The same things were measured in two ways. Each way mixes the same 10 hidden numbers, adds some noise and spreads widely along 7 directions of its own, which tell nothing about the thing.
Some things both ways: the first way, then the second way.
[  5 -13  -7  14  -9  -3  -1   9  -6   5  -5  -9  -2  -7  -8 -11  23 -10
   9  -3   4  -2  -4   4  -3   4   5   2  10]
[-24 -28  18  21  15 -12  -5   5  13  18   0  16  13  12  33   7   0  -1
  11   9  17 -32]

[ 15   2  13  -3  -3 -11  14   7 -25  25   0   0   8 -15 -15   2   8 -10
  15  -6  29   7  -2   4   1 -11 -20   8  -9]
[ -4 -23  -2   6  20  -8 -17  -1  17 -33  -8 -21 -39  -1 -12  22 -11  21
  12  12 -23 -14]

[-18  10  16  -1  -8 -10  -9  -8  -8  22  13  14  19 -22 -19 -32   6 -22
  15   0  22  12  -1  17  -6  -4  -4 -30   1]
[ 12   8  19  19  -7   0   1  18  11 -15  10  -7   2  -8   0  -3 -11   4
   6 -14 -18 -10]

[-10   2   4  -5   5  15   1 -25  -3 -18   0   9 -17  17  16 -11 -15  -4
 -37  -2 -30 -15 -12  -3 -24 -11  14   2 -12]
[ 15   4   2  -6  38   3 -19 -20  21 -28   5  10  10   7 -11   9  -6  24
  21   4  -4  -5]

[  3   9  19  15  -3  -8 -10   3   6   9  -7  -2   8 -18 -18  -4  -8  -5
   0  12   4  12 -22   2  -9   5  -2 -17  18]
[ 18  -5  -4 -11  13   5 -17 -26  11 -11  -7  -5   6  -7  -6  12   8   2
   8   5   6  11]

[-34 -20   0 -11  -3   2  -5  -8  -2   1  12  -9 -19  20  11  -1 -11  -5
   1  -7 -21  -5   3  -3  -5  -2   6 -28  11]
[ 11  27 -10  -4  11   1  -3   6   0   0   8  27  31  -9  -8  16 -11  -6
  15 -22   7 -11]

[ -7  24   0   2   7  -2 -12  -6   3   0   4   7  30  -9  -4   0 -19 -16
  -1   9  -1  21  20  11   7  16  -4 -10 -10]
[  3   1   4  -5 -10 -13 -10  11   3 -16  -9 -41 -16   0 -13 -10 -13  26
   3   6 -28 -12]

[  0  22   5   1   3   5  -2  -5 -11   2  -9  14  15  -2   1   0 -26   0
 -12  14  14   4 -17  -3  -7   3  -7   7   2]
[ 16  14 -13 -14  -5  15  -2  -4   0  -6   5  -6  -7   5 -17   6   5 -15
   7  -9  -5  12]

[ 13   8  12   0   0 -13 -28 -17   4  19  -5 -12  14  -7 -27 -14 -17 -16
   2  18 -10   5  -8 -22  -2 -10  -8 -19   6]
[  8   6   6  23  -3  15 -16   7  51 -26  12  -3 -18  14  -4  11   1 -20
   9   4 -13  -1]

[ 21  -2   1   9   1 -14  -6   5   3  -5  -5 -14  13  -8 -22  10   4 -11
  -5  11  -8  16   8  -9   4   5  -2  11  -4]
[ 17 -19  -4 -25  25  -2  -7 -31 -32  -3 -22 -10  23 -14 -24  -1 -11  10
  26 -33  11   6]

[ 10  -6  -2   8 -17  -7   7  13  -6  -2  -9  -9  -9   2 -13 -14   4 -19
 -18   5  10  -5 -16  -6 -19   5  14  16  13]
[ -3  -2   1  -1 -11  -3   3  12 -21 -10   3 -14 -23   4  -4   7  -8  -2
   6  -9 -13   1]

[ -5 -14  -6   0   2   4 -13  14   9   0 -19 -25 -12   7  -6  29 -12 -21
 -19   6 -10   4  -1 -17 -14   4   2   4  12]
[ 33   4 -20 -42   5  -7 -15 -30  -4   0 -21   2  17 -20  -9  11   7  12
  -6  -8  -5  -1]

[  6   7   9   9 -13  -2   0   0   1   4  -9  -2   3 -11 -21 -11   8 -16
  -7   6  15   5 -14  -3 -13  -2   5   7   8]
[ 16 -20   7   4 -11   9  -7  12   8 -15  -6 -22 -17   8 -10  16   7 -14
  -4  -7  -9 -10]

[ -7   4  11   5  -1 -10  -9  -6  -2   7  10  -3   6   1  -4  -6 -19  -2
  -4   7 -13   7  -8  -4 -11  10   1 -25  12]
[-23   7 -13  14   9   7  -7  13   6 -20  18  -1 -36  17  -4  13  -1   3
  19  10  -2   0]

[ 15 -23 -16   5  -7 -18  -8  11  13 -16  -4 -24 -11  14 -12  -2   0   3
  -2  15 -25  -2   9 -18  13   8  14   6  19]
[-18  33  -9  -4 -16  -1 -12  -2  -7  -6  17  -9 -15   0  -6  -6   4  -4
  13  17  13  40]

[  5 -22 -13   0  18 -10  -4   7 -13  -7   1 -14   1   8  11  25 -14  -7
 -24  -4 -29   6  13  -5  -5   7  -2   7 -17]
[ 37 -16  -1  -9 -12  12  -7   6 -34 -10   2 -14  -4   6 -19   9   4 -38
   0 -49  -1  16]

[ 13  -3 -23   4   0 -10  -9  30   1  -1  -7 -16   5   1  -4  -6  -2 -22
  15  10  -6   2  30  10  20  24   3   3  12]
[ 23  -4  -7  -5   0  -1   0  -5 -16  -6 -11  -5   5 -11   1  16 -16 -10
  11 -20 -13   0]

[-28  -3   1   1  15   7  -5  -6  10  -4  12   4   5  -3  17  25  -2  13
  12  -9 -21  16  25  17  10   9  -4 -26  -4]
[-10   4  -3  -4  -9 -19 -30  17  18 -13  -4 -10  -3   0   5  12   6  20
  -7  22   4 -16]

[-25 -15  -8  -8  -2   3   3  -4   9 -11   8  12 -18   8   7 -14  23  10
  -5  -2  -2 -11   7  -1  -4  -9  19  -2  11]
[ -8 -12   7  18   1   6   0   5   0   1  10  -5 -19  -1  12  -4  20  -1
  13   8  16  20]

[  6   2 -11  10  -8   2   7   2 -10  -2  -6   5  -3   1   7 -15   9   0
  -1  -5  13  -8 -15   0  -3   2  10  14   5]
[-12 -19   9   9   2   6   4  -5   0  17  -1 -13  -3  12  13  -3   8 -13
  14   7  12  -2]

[-16  17   5   0   5   8 -10 -10   4   8  -1  22  14 -11  -7  -9   7   8
  -6  18  16   2  -1  -6 -15   1   2  -2  16]
[ 21 -15   4 -21  16 -18 -15 -29  10   7 -18  18  37  -9  18 -11  11   5
  20  -9   6  -2]

[-23   7 -13  -2  -4  15  -3 -12   1 -10   2  21  11   2   7  -6   9  13
   7   9  14   0   2  -2   1   2   2   2   8]
[ -5 -21   5  16 -13 -14  -9  25   3   5 -13 -26   2  -4   7   9   2 -15
  14 -16   1 -28]

[  9  -4   5   5   1  -5  -5  15   6  -8  -9 -20 -14   7   4  17 -34 -15
 -19   3 -25   3  -8  -2 -12  14   2 -10   8]
[ 26  13  -1 -12 -16   9 -10   9  16  -6   2  13  13   5  -4  14  12 -21
 -10  -9   1   1]

[ -7  19 -14  -4  19   5  -7 -14  -6  19   1  22  28  -9  10  -6   4  15
  16   5  15   3  25   6  18   0  -7   4  -7]
[  7 -17  -2   4  -6   6   4  -2  -8   5  -9 -16  -7  12  16  -4   2 -15
  16  -7  -5   2]

[ -5  -1  19  -9   4  10  -1 -19   5  -3 -12  -3 -19   5   0   7 -24  -2
 -11   1 -18  -7 -13   2  -7 -21  -7  -9  -5]
[ 20 -23  32  10  13  -6  18  -4  -3  28 -16  -1  48 -21  19  -2  -5   1
  14 -16   4 -30]

[-10 -16  -8   5 -12 -10  -3  19  -5   7  11 -19 -13   4   1 -19  15 -31
  23 -17 -10   1  19  18   8  14  14 -22  10]
[ 15  29   6  -5 -10   5   1  11   0   0   8  26  34   2  -3  13 -13 -15
  -3 -17   2 -10]

[ 12  -7   2   3  -4   1  -3  -4  10 -14  -5 -17  -6   6  -7  15  -7   4
   7   7 -26   4   5  -6   9   2  -5  -3   3]
[ -7  -3  -3   2   8  -5 -12   8  -3  -7  -8  -9  12  -7  -9  20  -8   2
  19  -9  12 -20]

[ 11  -6   9 -15  16 -11   0 -18  -7  18  -6 -12   5   6 -15  21 -20   9
 -13  11  -8   3  13 -21   7 -20 -17  14 -13]
[  5  -5  -1  -9  17  -6  -1  -3   2   4  -4  12  11   6  -2  -2 -10   6
  18  -6  -3  -4]

Other things, the second way, with their names:
K690: [-14   6   5   7   8 -13  -1   7   6 -14   2  15   4  -8   3   2 -10  13
  27 -19  -4 -26]
K653: [ 15  -1   8 -11 -15 -20 -10   1   3  -2 -16 -18  16 -10   3  -3  -7   3
   5  -5 -14  -8]
K252: [  9 -13  -5  -4  16  23 -10 -18  15 -13   2  -1 -16   8 -11   7  18  -1
   5   4  14  14]
K124: [-11  -6  -2   6   5   5   0   4   0  -1   5 -12 -16  14  10   1   3  15
   8  16   0  -6]
K702: [ 15 -36  17   6   0   4  10   8   5  16 -13  -5   7  -3   3  -8   4  -8
  -1 -22  -3 -21]
K164: [  1  -2  -3   1 -18   8  -1  19 -10   0   8  -3 -12  10   7  -3   9  -5
  -7 -11   3  -2]
K206: [ 19   9  -5   5 -13  14 -16  21  19 -12   4  10  13  14  -2  19  13 -29
  -2 -13  11  -2]
K920: [ 10  26   9 -16 -35   7  23   1 -33   8   4 -10   0  -5  -3 -16 -13   1
  -7 -13 -16  13]
K497: [  1  16  -4   3  13   6  -8  -2  15 -12   6  15  11   4   0  19  -8   0
  13   3   4  -9]
K578: [ 55 -18  -6 -23  18  11 -22 -40  -1 -13 -14 -16  15 -25 -20  -5  21   2
   7 -26   6  29]
K955: [  7   4  -5  -3   7  -5   1   5  -9 -13 -11 -17   0 -28 -14  12 -18  32
   6  -7 -13 -18]
K709: [  2  21  11  17 -17  16  10   9 -27  -2  23  -9   4  -9  -1  -7   3 -16
  14 -34  11  10]
K321: [ 14   3   0   2  28  -3 -25 -16  42 -30   0  13   0  -7  -7  11  -4  14
  15   9  -8   4]
K681: [-17   7  16  -7 -29 -22   8 -11 -26  15 -10 -47  -8 -29   9 -31  -9  28
  10  12 -11   8]
K634: [  4  -1   2 -10 -24  -6   0  16 -15  -1  -5   9   5  11   9   5  -4 -13
  -2 -22  -3 -14]
K522: [  7  -6  10  12 -17   9 -15  22  22  -5  18   1 -14  24   8   1  20 -22
 -16   1   3   0]
K66: [ 34 -13 -15 -33  14   9   1 -38 -36   5 -24  -3  30  -8  -5   3   0  -5
  22 -33  10  10]
K885: [ -8  -7  -3   4  11   9  -6  -5  -6 -13  10  -9 -26  16  -3   3   3   0
  18   4   2  12]
K88: [ -9   3   2   4 -10  16   5   6  14   1  13  16 -21  17  11   3  12  -4
  -6  14   4   7]
K53: [ 27   4 -19 -20  10  28 -11 -27  -6  -3   3 -12  -3   2 -13   0  28  -4
   4  -1  19  33]
K894: [ -6 -12   2  18 -21   8  17  29 -36 -11   1 -23 -30  -6  -5   1  -8  -8
  14 -31  -5   3]
K59: [ 16  -1  12  -1 -13 -20 -21  -2   6  -8 -11 -33   5 -26   4  -9  11  16
   1  14  -2  15]
K139: [  4 -17   3  -2   4   5   3   6   0 -13  -4   2 -13   7  -1   4   2   5
  11 -15  -8 -14]
K298: [-21   8   0  18 -29   7   5  33 -15  -3  15 -13 -29  10   5   9   1 -16
  -3  -1   5   2]
K34: [ 12  -8   4   6  17   0  -6  11  -4  -8  -1  29  28   3  -6  17 -20  -9
  12 -36   5 -21]
K503: [ 25   0  -2 -11  -2  17  -1 -10  14 -12   6   7 -16   4   4   6  27  -1
  -6   3  -5   8]
K100: [ 11 -13   3   0 -20  18   8   4  17   8  -8   1  -6  -2   8  -3  26 -17
  -5  -4   9   6]
K182: [  9 -18  -3 -11  -7  -4   0 -11 -17  13 -18 -22   1   1   0   2  -7 -20
  14 -13  -5   1]
K865: [-21 -26  21  13  23 -20  13   2  -9  31  -6   8  24  -6  24  -4 -13  10
  27  -9   6 -41]
K297: [  9   5 -17 -14  29  27  -9 -19  -7  -7  13   1 -12  -9 -22   5  26  26
   0   5  28  24]
K122: [ 19  -2  -1 -29   9   2 -10 -32  12   1 -10  16  14  -4   0 -10  16  15
   3  14  11  26]
K615: [-13  17 -10   0 -34   8  10  23 -45  -8  13 -27 -38   0   0   4   2   1
  -1  -9  -3   8]
K141: [  7  -8  10  -7   5 -11  -9 -13  14   3 -14  -1  22  -2  11 -10  -2  11
  14   8   0  -3]
K572: [ 15   6   6  -2  -9   4 -16  -3  14  -2   3 -27   5   3  -1  -3  20   1
  -3  19   8  13]
K705: [ 26   3  -4  -1 -10   1 -28  -1  15 -20  -4 -23   1  -4   5  22  17  -9
  -3   5  -1   3]

Some of these things the first way, each followed by its name:
[-11  16  11 -13  -2  15   4 -23 -17   9   8  27   5  -5   3 -15  10   4
   4  -1  21  -8 -12  -4 -18 -19 -13  -3  -7] -> K690
[  6  24   2  -2   0  15   1  -6   1  -8 -10  16   3  -3  -2 -10  -3 -11
 -20  11   8  -5  -5  -2 -18   0   4  17  -3] -> K139
[-28  -7 -15   1  -6  -3  -4  16  -4  -3  13  14   6  -8   8 -13  22 -20
   2 -11  19   8   7  14  -8  10  14 -11   4] -> K578
[-17 -25 -12  -6  12  -6  -8  -4   3   7  11 -13  -7   7   9  12  15   4
  15 -15 -24   4  31   0  17  -5   1 -18  -6] -> K298
[-24   2   8  -5  12   7 -12 -27   8   6  -2  12   2  -5   6   9  -4   8
 -13  -3  -4   4 -15 -10  -9 -23  -1 -14  -7] -> K681
[-26  -3  12 -17  14   7   6  -8 -17  30  15   7 -10  -3  19  10   6  -4
  15 -28   3  -1  15  13  -7 -17 -15 -26 -13] -> K503
[-21 -16 -26  -4   5   3   4   5  -9   5   7   5   0   2  20   2  21  -8
   0 -22   8  -1  22  10  -1   2   9   3 -14] -> K164
[ 18  -5   0  -6  17 -11  -3 -12 -11  13   0  -9  14  -1  -8  14  -4   7
   7   6 -16   6  26  -8  16  -8 -19   9 -17] -> K885
[  4 -12  -2  -1 -10 -11   9  16  -6   5   3 -17 -15   6   4   4  -6 -15
   2 -15  -1   0   0   2  -6   6   4  -9   4] -> K653
[-14  -4  -8   7  -8  14  -5  -2  11 -12  -9   3  -6   2   5  -9   6   3
   1   7  -6  -8  -5   7  -8   7  10  -6  16] -> K705
[-25 -14  -7   1   3   1  -1 -11 -12  11   3  12   4  -3   4  -8  16  -5
 -19  -9  14  -1  -9  -2 -18 -10  10   3  -5] -> K522
[ -6  -4 -16  13 -12   2  -6   5  12  -1  -8  -6  -1   1  -8 -18  20 -12
 -12   6   9  -5  -3 -11 -15  11  27  10  21] -> K66
[ -3 -18   3 -10   5   1  -6 -12 -10   7   0 -17  -7  10  -6  12  -3  -6
   4   1 -21  -1  12 -11   1 -12 -13  -5  -6] -> K865
[ -3  -5  16  -2  13  -9 -12  -2  25   0  -6 -17 -18   3  -7  21 -17  -2
 -29   6 -31   5  -2 -16 -12  -6  13 -12  10] -> K122
[ -9  11  24   2  16  -6 -14 -15   2  23  -3  -1   8 -13  -5   6 -27 -13
 -19  -3  -8  13 -14   1 -14 -10  -4 -25  -6] -> K920
[-31  15  10  -6   2  15  -4 -17   5   2  -5  25   9 -12  -2  -3  -3  -2
  -6   4  21   8 -10  10  -7 -13  -1  -7  -2] -> K955
[-19  12   2   8  10   5 -13   0   6   4   6  11  21 -14   6   5  -6   0
  13   3  -6  18  16  21   3  20  -6 -28   4] -> K615
